There are 4 nested groupings, the coarsest first. Each group lies inside one group of the grouping before and may be the whole of it. The rows also spread widely along 16 directions, which tell nothing about the answers.
Known rows, each followed by its group in each grouping:
[ -1  30 -27  -4  29  16  -2 -16 -23  -1  12 -20   6  25  13  73 -12   5
  28  29 -32 -11 -14 -73 -24   7  -6  35  33 -29   1 -23  36  -1  -9 -30
 -40   1 -15] => q_270 q_907 Roda q_921
[-29  13 -33 -36 -29   9 -67  -4  21  43 -23 -28  20   3  59   2  45   6
   8  -8 -30   0 -10 -27 -39  -4 -12 -22   2 -16  -4 -16  37 -13 -18 -29
 -29  43  33] => q_270 q_907 fofo q_217
[ 24  21 -35 -12 -14  -2   9 -24 -49 -39  17 -15   2  22 -35   6 -15 -26
 -19  24 -75 -18   4  -5  34  30   2 -25 -10   1  26  59  11   1 -14  15
 -51  41  -7] => q_270 q_907 Roda q_828
[  5 -18 -15  -5 -27 -27   0 -46  18 -26 -43 -39  15 -30  22 -30 -17 -11
 -19  -1 -37 -51 -22   2  -3 -14 -13 -10  -9  21 -16   4  39  30 -36  53
  21   3  15] => q_710 q_531 ninu q_305
[ -1   9  24  65 -10  -6  -2 -39  11  15   6  21   6 -21 -40  39 -41 -20
   2   9 -35  34   5 -23   7 -11  20  -2  -2  18 -20 -14 -62  35 -21  32
  56 -22 -11] => q_270 q_907 fofo q_529
[ 13  44   6  62 -11  16 -17   7   8  35  23  33 -29  11 -57  49   3  25
   6 -15 -75  30  17   8 -29  -7  -1  21 -23   6 -60 -12 -17   0 -14 -19
   5  -1 -16] => q_710 q_823 gotem q_44
[ 12  12 -59 -11 -19   3 -35  27  19  12  -4   5 -66  38  27  34  30  37
  17 -23 -14  30   5 -42 -40 -12  18  37  12  23 -18   6  54 -43  28 -15
 -41  30 -13] => q_710 q_531 dopom q_117
[ 12  28  16   2  -1  15 -35  57 -13  31  43  27  20  23  -5  39  13   7
  67 -15 -26  60  -9  -4  33  24  25  11  11  20  39  26 -42  -3 -15  21
 -25  14  35] => q_270 q_907 Nuba q_204
[-24 -11 -19  47  18  11 -26 -10 -46 -20  -2  43 -52  21 -37  52  -3   8
  20   7  -5  35 -12 -28  10   0  41  -3 -32  27  -2 -51  17  11  42  27
   3 -11   6] => q_710 q_531 rudad q_476
[-19 -13  14  20  39 -19 -12  23   6  -6  24 -22  26  -3  15  11 -24 -15
  29  42  27 -17  21 -24  33  10 -17  45  36 -14  52 -10  16  16 -42  26
  14  -6  10] => q_710 q_531 rudad q_202
[ 18  22  37  24 -25  40   4  34  26  49  -1  10   8   3  -5  38  24 -35
  21 -18 -30  38   7   0 -20 -14  -7  14  12   0  10  -1 -47 -30 -24   7
 -13  35   8] => q_270 q_416 fuvep q_922
[-14  10  23  48  10   4  -9  23  16  27  -2  -7 -16  11 -17 -11 -14  15
  21  26 -41 -22  21  28  -1 -17 -92  47  -6 -33 -24 -43  51  32 -42  -4
   3 -14  19] => q_710 q_531 ninu q_693
[-39 -17  10  39  20  32 -36  32 -27  15  18  -1   5   7 -23  16 -20 -50
  22  30  -2  30  10  10  63   2 -12 -12   3 -18  67 -26  -1   4  -7  21
  -1   5  45] => q_270 q_416 fuvep q_922
[ 45  17  -1  12 -35  18  24  26  31   9 -36   6 -48  22  11  23  23   3
  23 -19 -37  17   3 -17 -48 -23 -20  51  11  19 -16   4  24 -31   3  18
 -37  34 -14] => q_710 q_531 ninu q_305
[  36   64   -5   16  -38    3  -30   35    1   12   20   31  -13   29
  -20   28   25   61   55    0 -110   52    3    0  -27    9  -32   34
  -10   -4  -32   -9   22   25    1  -16  -46   23   24] => q_710 q_531 rudad q_202
[ 22   7  -8  39 -10   0  16   0  -3  30 -14  30 -82  32 -14  -5 -31 -25
  -3  -2 -24  18  39 -12   2  -5 -33   5 -13  19 -10  31 -26  -9  -8  11
 -15  15 -59] => q_270 q_907 fofo q_217
[  3 -13  -7  -6 -20  53  40  -4 -30  -1  36  15 -35  39 -61  13 -11 -42
 -40   4 -46 -18 -21  -1  50 -25 -34  16   7  -5 -44   1 -27 -32 -25 -16
 -31 -13  -4] => q_270 q_907 fofo q_217
[-10  34   1  85  14  29  -6 -28 -14  13 -28  23 -27  -9 -29  79 -25 -20
  12  29 -54  15  29 -44 -44   5   4  10 -15 -26   2 -40   9  11   6 -10
   2  10 -22] => q_710 q_531 rudad q_202
[ 34  -7 -33  -2 -16  51  47  -3 -26  -2  -8  -9 -72  41 -32  12 -39 -30
 -22  -7 -61 -38 -20  -3  24 -25 -61  35   6  -8 -35  12  27 -18  -7  -1
 -50 -12 -28] => q_710 q_531 rudad q_476
[  3  -9  25  21 -54  25  27 -22  -1   8 -11  77 -29 -17   4  -7 -45 -16
  10 -11 -57  13 -33 -14  47  -9  12  10  -3  40  -7  29 -79  44 -51  48
  31 -18  29] => q_710 q_531 rudad q_202
[ 20  15 -16  21 -15  -7  15  58   5 -17  41  65 -52  30 -28  -1   9  17
  31 -22 -61  12  24  15  23   0   9  46  -7  45 -16  51  12 -39 -31  11
 -34 -14  10] => q_710 q_531 rudad q_476
[-26 -41 -25 -21  11  29  24 -36 -38  -1   4 -13 -55  39  -9  15 -24 -12
 -48   5  33 -51 -39 -20  37 -21  -2  21   2   9 -19  -3  19  -1 -14  10
  -5   3 -11] => q_270 q_416 fuvep q_922
[ 25  -1 -17  45 -13 -27   4  -6  24 -37 -10   6 -20 -11 -20  22 -20  -8
  16   0 -42  23  11 -25  -8 -18  17  26   7  35 -15 -12  18  -3   6  42
  15 -22 -12] => q_710 q_531 rudad q_202
[-20  19   8  33  -5 -17 -66   7  -4  18  -8  18  10  -8   8   2  43  -5
  20  15 -28  44  35 -10 -32  21   4 -47 -33   1  16 -41 -10   8   2   3
  -4  50   4] => q_710 q_823 gotem q_44
[  9  15  46  22 -41  16 -10 -16  27  53   1   4   7  -7 -12  16   6   0
 -23  -1  -7  20   8  -3 -11  -1  -3  13   1  -3  -9  15 -77  37 -37  19
  40  53  -6] => q_710 q_531 rudad q_202
[ 14  19  45  35  -3   1  24  38  36   0  20  -5  12  10 -28   3  13  -2
  19  35 -41  -5  28  10 -12 -13 -67  74  29 -24 -13 -31  17  -3 -50  -5
 -11  12   7] => q_710 q_823 gotem q_44
[-23  30   1  22  -1 -35 -48  15  33  -4  15  -3  38 -13   6  11  51  39
  25  12 -46  -4  24  -1 -47   2  -4  18 -11  -5 -25 -35  56   1 -34 -11
   2  14  37] => q_710 q_531 ninu q_693
[-10   7  20  41 -15  34 -49  27  40  71 -39   3 -17  -4  24  46  43 -18
  25 -24  15  54  20 -21 -62 -21   3   4  -3  -4   6 -51 -15 -28  16   1
  10  40   0] => q_710 q_531 rudad q_202
[  3 -18 -26  36  11  -1  10 -32 -19 -55  -9 -17  -2 -12 -39  35 -16 -48
 -15  19 -33  -9  -4 -31   5 -16  15 -13  -5  11 -11 -44  26 -16  16  33
   2 -20 -14] => q_710 q_531 ninu q_305
[-40  -4  26 -34  10   6 -19  -6   4  23  17 -18  50   2  29  10  46  26
  -3   7  20 -59 -31  -7 -14   0 -11  27   5 -17 -19 -32  16  18 -64  -8
   8  18  40] => q_710 q_531 rudad q_202
[ -7   8 -22  17 -40 -15   0 -27  42  -3 -40  21 -39  -2  29   9   2  12
  -2  -4 -30   6   9 -39 -41 -16  29  31   7  28  -9  24  29  -7 -19  13
   6  28   5] => q_270 q_907 Roda q_921
[ 11  14  21  16  11  -6 -19   8   4  -3   7 -47  67 -15  -2  35   2 -32
  35  22 -29  20  -2 -13  -2   2 -12  -5  19 -15  33 -37   2  12 -13  28
  -3  12  16] => q_270 q_416 fuvep q_922

New rows, each followed by its group in each grouping:
[-14 -13 -29  18  18 -23 -20   9  20 -22  12 -12 -14   9 -19  33  39  14
 -10 -19  17 -16  11  -8 -29 -17  48  28  -9  33 -27 -14  57 -47   2  15
   7  -2  -4] => q_710 q_531 rudad q_476
[  2   8 -10  -4 -21 -33 -53  15  31  18 -10 -26  10  -6  47 -34  18  -1
  16  18 -24  17  36 -19 -18   4 -49 -14   8 -11  13 -13  16  14 -18   4
  -8  39  -1] => q_710 q_531 ninu q_693
[  4 -19   0  25  -2  -1  34 -16 -33 -50   3  41 -24   0 -29  10  -9 -47
  -9  15 -21  -5   6 -25  30   7  30 -10 -13  33  15   8 -28 -13 -11  45
  -5   2 -13] => q_710 q_531 rudad q_476
[-57 -18 -20  67   4  19 -42 -36 -22  -6 -43  21 -33 -19  -2  19 -35 -35
   2  44 -27  17  13 -37   9  -5  -7 -26 -19 -20  28 -68  32  33  16  11
  20  -4  24] => q_710 q_531 rudad q_202
[-47  15  30   7 -33  31 -29 -10 -15  54 -25  77 -36  11  32   4  44  33
   7  -4 -12   4  -9  -6 -28  17  10 -10 -42   6  -3  -5 -27  29 -36  -5
  -1  62  38] => q_710 q_531 dopom q_117
[  0 -43 -14  13  -6 -26  31   1   8 -44   2  31 -51   2  11 -36 -52 -22
  10  17  -8 -12  -2 -26  56 -20 -22  36  24  40  -1   3   8   7 -30  49
  15 -47  -4] => q_710 q_531 dopom q_117
[-41   6 -10   9 -28  -5 -30 -27  19   8 -62  13 -24  -8  58  -8  31  18
  -1  24 -15 -20  14 -32 -56   5  -2  10 -15 -10  18 -16  59  19 -22  -2
  -8  66  29] => q_710 q_531 rudad q_202
[  0  42  18  37 -28  30  21  18  12  31   7  37 -28  15 -17  10  26 -41
 -20  22 -66   3  68  -4 -34   5 -36   7  -6 -30   4  30 -22 -45 -48 -43
 -43  68 -19] => q_270 q_416 fuvep q_922
[-21  16 -17 -15 -23 -17 -31  32  47   1  20  22  10  -1  46   1  64  10
  14   4 -27   7  32 -43 -47  -5   3  23  23   2 -15 -10  25 -53 -37 -35
 -25  28  17] => q_710 q_531 dopom q_117
[ 14  -6  -1 -30 -14  31  24 -29 -10  20 -11 -23   5   3  15   7  -9 -16
 -19 -17 -36 -62 -48 -11   0 -19 -41   5   3  -4 -49  -7  -6   8 -47   7
 -11 -10  -6] => q_710 q_531 ninu q_305
[-14 -20  -2  16 -14 -14   7 -17  13 -12   1  30 -11  -4  -9  -3 -12  -1
   6 -19 -25  -5 -25  -5  18 -26  20  12  -6  46 -35  -6  -1   4 -33  36
  28 -39  23] => q_270 q_907 Roda q_921
[-33  -2  -1  18  18  10  -1  54 -19   0  33  57 -26  19   1 -13  -6  -2
  38   8 -28 -27  17  18  52  16 -12  36  -6   9  33  34  26 -14 -61   7
 -25 -17  45] => q_710 q_531 rudad q_476
[  6  51  11   4 -12   7 -24  21  -5  48  20  18  23   3  17  18  25 -12
  17  -8 -55   7  33   3 -16  35   9 -25 -15  -4  30  60 -37 -13 -53 -12
 -33  62   2] => q_270 q_416 fuvep q_922
[-43   6  19  29 -20 -33 -52  -9  15   7 -18  30   3 -14  17 -24  15  58
  22  13 -18   1  -3  23  -3  16  21  13 -31  25  13  -2  31  66 -43  37
  37  35  66] => q_710 q_823 gotem q_44
[-16 -37  23  14 -17 -37  -4 -31  10 -10 -32 -26   3  -9  -2 -67 -21 -20
 -17  22   4 -25   0  35  35  -9 -42 -15 -18  18  15  -2  14  54 -37  69
  39  15  22] => q_270 q_907 Roda q_828
[  8  20  12  42 -22  32 -24  19  54  60 -15 -35   5  -5 -11  43  22 -36
  -4 -15 -31  35  27   1 -52 -35 -26  11  13 -23 -16 -34  -2 -39  -5 -16
   3  29  -6] => q_270 q_416 fuvep q_922
[ 12 -11   0  -4   6  18  -2  84  -3  13   4  54 -37  32  22   5  41   1
  78 -53 -16  18 -23  16   8 -15  -8  25 -10  52  -6 -15  23 -56  -8  28
 -49 -30  31] => q_710 q_531 dopom q_117
[-26  -3  38   2   5   3  -6  -4  36  51   5 -17  27 -13  32   5  14 -12
 -17  12  32 -43  17 -17 -21  -3 -23  32  20 -22   0  -1 -26   6 -75  -5
  31  29  -5] => q_710 q_531 rudad q_202
[ -8 -11  10   3   5  26  28  23 -30 -17  17  33 -12  24 -24  10   5 -32
  17   0 -25 -15 -17   7  42   0   0  17  -3  19  13  10   2 -28 -33  23
 -34  -7  29] => q_270 q_907 Nuba q_204
[-22   3 -42  22 -15  -3 -40 -27  14  20 -42 -15 -20 -17  39   7 -23 -24
  -6  -1 -33  -1  16 -23 -17  -2  15 -27  -9   5  26  18  34   0 -12  11
   3  27   6] => q_270 q_416 fuvep q_922
[ -8  19 -48  30 -30  13 -21 -47 -11  -2 -25  13 -15 -20 -10  31 -21 -22
 -13 -22 -98  -2 -13 -12 -14 -10  36 -47 -34  21 -27  11  19  -6  -8   6
  -4  -6  13] => q_270 q_416 fuvep q_922
[-59 -20 -21  20 -33  32 -21 -31  -7 -15 -32  40 -11 -28  11  -4   6 -31
 -17   6 -58 -20 -21 -14   9 -16  16 -29 -25   3  -7 -32  26  -4 -28   5
   6  -4  64] => q_710 q_531 ninu q_693
[  -7   16  -44   36  -42  -25   14  -35   48  -53   -7   16   -3  -38
  -11    2  -22   -2  -25    9 -107  -39   19  -20  -18  -20   24   36
    8   17  -39   33   59  -16  -56    0   13  -22   25] => q_710 q_531 rudad q_202
[ -1  14 -23  28 -37  53   1 -30 -31   9 -53  57 -60   4   4  40 -19   4
  24 -21 -87  11 -48 -26 -15 -13   8  -9 -34  20 -30 -22  12  20   9  15
 -22  -7  25] => q_710 q_531 ninu q_305
[-22   7 -10  74 -23  21 -43 -11  48  52 -26  18 -19 -24 -13  44 -18 -20
  15 -26 -50  49   7 -18 -30 -43  11  -1  -5  11 -40 -45  -7 -12  -1  -2
  42 -37  15] => q_270 q_907 fofo q_529
[  9  12 -27   9  36  17  -7  31 -34  17  59  12  -7  27 -18  57 -46 -19
  36 -10 -14   8  -4 -23  64  20  39  23  24  21  40  65 -27 -23 -27  14
 -21 -27  -6] => q_270 q_907 fofo q_529
[-42 -17 -18  30  21  54 -10  35 -19 -12  29   7  -1   8 -34  34  -1 -57
   7  25 -38 -11   5 -12  37 -19 -27  18  16 -36  12 -55  39 -49 -15 -25
 -29 -35  39] => q_710 q_531 rudad q_476
[-11  -8 -20  20  15   7  11 -27 -36 -60  21  20  21  -4 -40  66 -17 -25
  19   5 -40   6 -43 -41  32  -4  71   2   5  34   3 -20   6 -10   0  36
   2 -43  28] => q_270 q_907 Roda q_921
[-39  -9  53  20   9  -3 -42  18  14  62  27  33  26 -12  14   0  14  14
  28 -13  24   9  -9  13  16  -2  -8  -2 -11  13 -15 -32 -59  35 -57  22
  54 -16  30] => q_710 q_531 dopom q_117
[ 27  12   8  24  44  27  15  11 -43  -5  30 -39   9  30 -70  77 -15   4
  13  -4 -11 -27 -31  23  23   7   9  40  -3   1   3   2  26   4  -1  36
 -15  -6  -5] => q_710 q_531 dopom q_117
[ 29  -4  52  11 -16 -41  31  31  58   3 -17  31   7 -15  45 -26  27   4
  49 -20   1  -1   9  -9 -34 -18 -20  44  11  50 -20  -7 -23  -4 -57  54
  18  -7  -5] => q_710 q_531 ninu q_305
[-23  22  45  51 -27  34 -18 -12  10  44 -60  42   0 -17  22  37  39 -28
  33   2 -38  46   4 -22 -68 -11  -6 -29 -29  -7   3 -74 -24   8  -2   5
   0  44  22] => q_270 q_416 fuvep q_922
[  8  14  -9  48 -28 -14  -2 -23  34 -10   7 -13  -9 -12 -43   3  -1 -19
 -39  23 -68   2  43 -15 -30 -27 -43   5  -1 -18 -62 -35   8  -8 -17 -16
  15   1 -29] => q_710 q_531 ninu q_305
[-17  24  15   5 -22  49   1  11  -1  42 -22  43 -32  18  35  28  10  16
  30  11 -39  -4 -13 -29 -25   2 -31  42   9 -22   3 -11   7  12 -36 -21
 -31  33  28] => q_710 q_531 dopom q_117
[ 12  43 -31  13   7  10 -10  19 -16 -30  32  -9  -1  29 -30  57  28   4
  16  40 -74  10  29 -43 -31  11 -21  32  16 -38  -7 -30  55 -30  10 -43
 -65  26 -10] => q_710 q_531 rudad q_476
[ 11 -16 -23  16 -56  31  13 -30  21   9 -40  29 -69   1  -1   3 -11 -13
 -25 -31 -52   9 -29 -20 -17 -44  -2   9  -7  35 -64 -18  -8 -13  -1  11
   6  -7  -9] => q_710 q_823 gotem q_44
[  2  -6 -17  32  -5   5 -18 -24  12   4  11  -9   6 -20 -28  42 -17 -21
  -8 -21 -36   9 -15 -23  -3 -27  19  -9  -2  18 -49 -36 -19  -6  -3  16
  35 -45 -12] => q_710 q_531 rudad q_476
[-26   1 -16  26  13  -5  15  -5  -2 -35  31   1   1   5 -40  21  -9  -4
 -16  17 -41 -43   4   8  19 -11  14  37   1   6 -13   9  55 -18 -46   2
  -2 -16  28] => q_270 q_416 fuvep q_922
[-34 -23 -45 -16  -5   5 -27 -73 -24 -24   7 -38  19 -19   4  18 -28 -27
 -51  33 -22 -37 -29 -60  22  -8   6 -33  10 -19 -22 -36   6  24 -14  -4
  21 -10   0] => q_710 q_531 ninu q_305
[  8   4  17  51  15 -13   3  -1 -42 -16  -9  73 -42  10 -14  26 -26  19
  68  -1 -32  35 -18 -17  16  11  15   4 -35  49  -2 -32 -18  50   8  60
   8 -35   0] => q_710 q_531 rudad q_476
[ 23  24 -10  28 -13 -37  18 -10  13 -25  -4  15  -4 -20  18 -25 -46 -14
  22  28 -89 -24  35 -23   5  11 -44  11   7   4   0  33  11  24 -59  19
  -9 -12 -16] => q_710 q_531 ninu q_305
[  4  -9   6  26  -6  24  45 -19 -26 -30  -8  22  -4 -17  -7   5 -71 -56
   5  30 -55 -36 -11 -17  65  10  -6  20  18   2  50  44 -20  25 -56  46
  -2 -13  17] => q_710 q_531 rudad q_202
[-28   3   3 -11  33 -24 -14  27 -27  -5  -4  35   0  25  41  -5  59  -4
  45   6  15 -19  18 -17 -20  29  12 -14 -26  24  34  -2  31 -33 -28   9
 -50  34   7] => q_270 q_907 fofo q_217
[ 30  35 -21  28  -4  -7 -20  14   8  16  14  24 -32  13   7  55 -22  30
  51  -8 -44  49   7 -52 -19   3  15  36  16  19 -12   4 -11  11   7   6
  -7 -10 -26] => q_710 q_531 rudad q_476
[ -7  -7  -2   0 -25  -3  28   2  22 -20   7   1 -15  14 -12 -25  -9  -8
 -14  21 -43 -33   4   4  20 -19 -41  51  21  -2 -18  15  37  -7 -54   5
 -12   0  26] => q_270 q_907 Nuba q_204
[-28  -9  18  51   1  35  15  13   7   0  -2  26  13 -31   1  15 -46 -72
  21  33 -44 -10  17 -20  43  -2 -16  22  28 -22  55   0 -17  -3 -57  18
  10 -23  35] => q_710 q_531 rudad q_476
[-31 -19  29  53 -22 -30 -32 -14  22  40  -7  49 -27 -15 -11 -40 -11 -16
 -12 -11  10  30  34  22  23  -4  14 -36 -39  46  -4  18 -68  27 -38  47
  67   8   0] => q_270 q_907 fofo q_217
[-67 -30   3  40  14 -21 -43 -15 -25 -10   0  57 -15  -4  -9   1  15  -7
   7   7  29  17   5  -5  29  11  67 -34 -42  46  28 -16  -6   9 -11  43
  36   3  40] => q_270 q_907 fofo q_529
[ -8 -30  -6   6 -46 -24 -22   7  29   4 -48  21 -36 -12  38 -67  -5   3
  14 -25 -21  -5  -6  32  20 -12  -9  -4 -25  50  13  27  25  25 -30  67
  19   9  43] => q_710 q_531 rudad q_476
[-41  24  18  15  69 -30 -43  10  -8  24  48 -14  64   4   5  47  13  38
  54  14   4 -28  -4 -13 -12  15   1  22  -1 -12 -11 -43  33  24 -53 -10
  15 -36  22] => q_270 q_907 Roda q_921
[ -1  -9  -9  49 -39  10  37 -36  20 -35 -67  -1 -37 -12 -24 -21 -34 -37
 -10  20 -91 -29  -3  12  -9 -37 -54  21 -10  -1 -25 -26  74   7 -20  29
  -8 -13  27] => q_270 q_907 Nuba q_204
[ -5  23  21  -8  -6  28 -10   0   3  35  -4 -18  41   9  -3  39  46   3
  11 -17 -29 -24 -28  12 -31  -2   3   9  -8  -5 -14  -7  10 -11 -37  -1
 -20  30  33] => q_270 q_907 fofo q_529
[ -8  25 -29   2   7 -31 -53 -33   0  24 -14 -23  36 -21  37   5   6 -15
  20  -7 -60  -8   9 -30 -43   6 -19 -64 -23  -3 -27 -29  13   7 -21 -10
  -6 -10 -17] => q_270 q_907 Roda q_828
[ 29 -20  20  13 -40 -10  10  18  35  18  -9  13 -36   7  -3 -36 -13   4
   9 -26 -19  13  -9  24  21 -32 -41  32   1  40 -34   4 -22  20 -27  50
  23 -13   3] => q_710 q_531 rudad q_202
[-20  31  14  16  -3 -11 -25 -14  26  39  23  10  33 -12   4  34  17  15
   4 -11 -26  -6   9 -18 -33   4  25   7  -3   5 -32  10 -25   0 -58 -12
  25   6   5] => q_270 q_907 Nuba q_204
[-66 -40  44  13   1   9   1  -5  -6  19   4  54 -22  10   6 -11  20   6
  -9   1  54 -17 -22  10  29 -14  22  17 -20  31  -1 -23 -22  18 -50  32
  41   8  48] => q_270 q_416 fuvep q_922
[-14  19 -47  52  -2  -5 -70  13  39  30 -15  -1  -9 -30  31  51 -41   5
  47 -17 -36  41  18 -35  -8   1  55  17  16  17  41  27  28   2  -4  20
  27 -14  24] => q_710 q_531 rudad q_476
[ -3  -1  -1  28  30  53   1  27 -34  23  -8 -17 -45  48 -19  59 -21 -13
  33  21   1  15 -16 -13  14 -14 -41  45  14 -26  27 -49  45   1  23   2
 -39   7   6] => q_270 q_416 fuvep q_922
[-34  -6  -6  23   8 -24 -37 -21   3  22  37  43 -15  -9  11  19 -12   5
 -10   4  20  18  22 -53  11   7  43  -9  -2  24 -15   1 -64  15 -31   2
  50 -10 -23] => q_710 q_531 rudad q_202
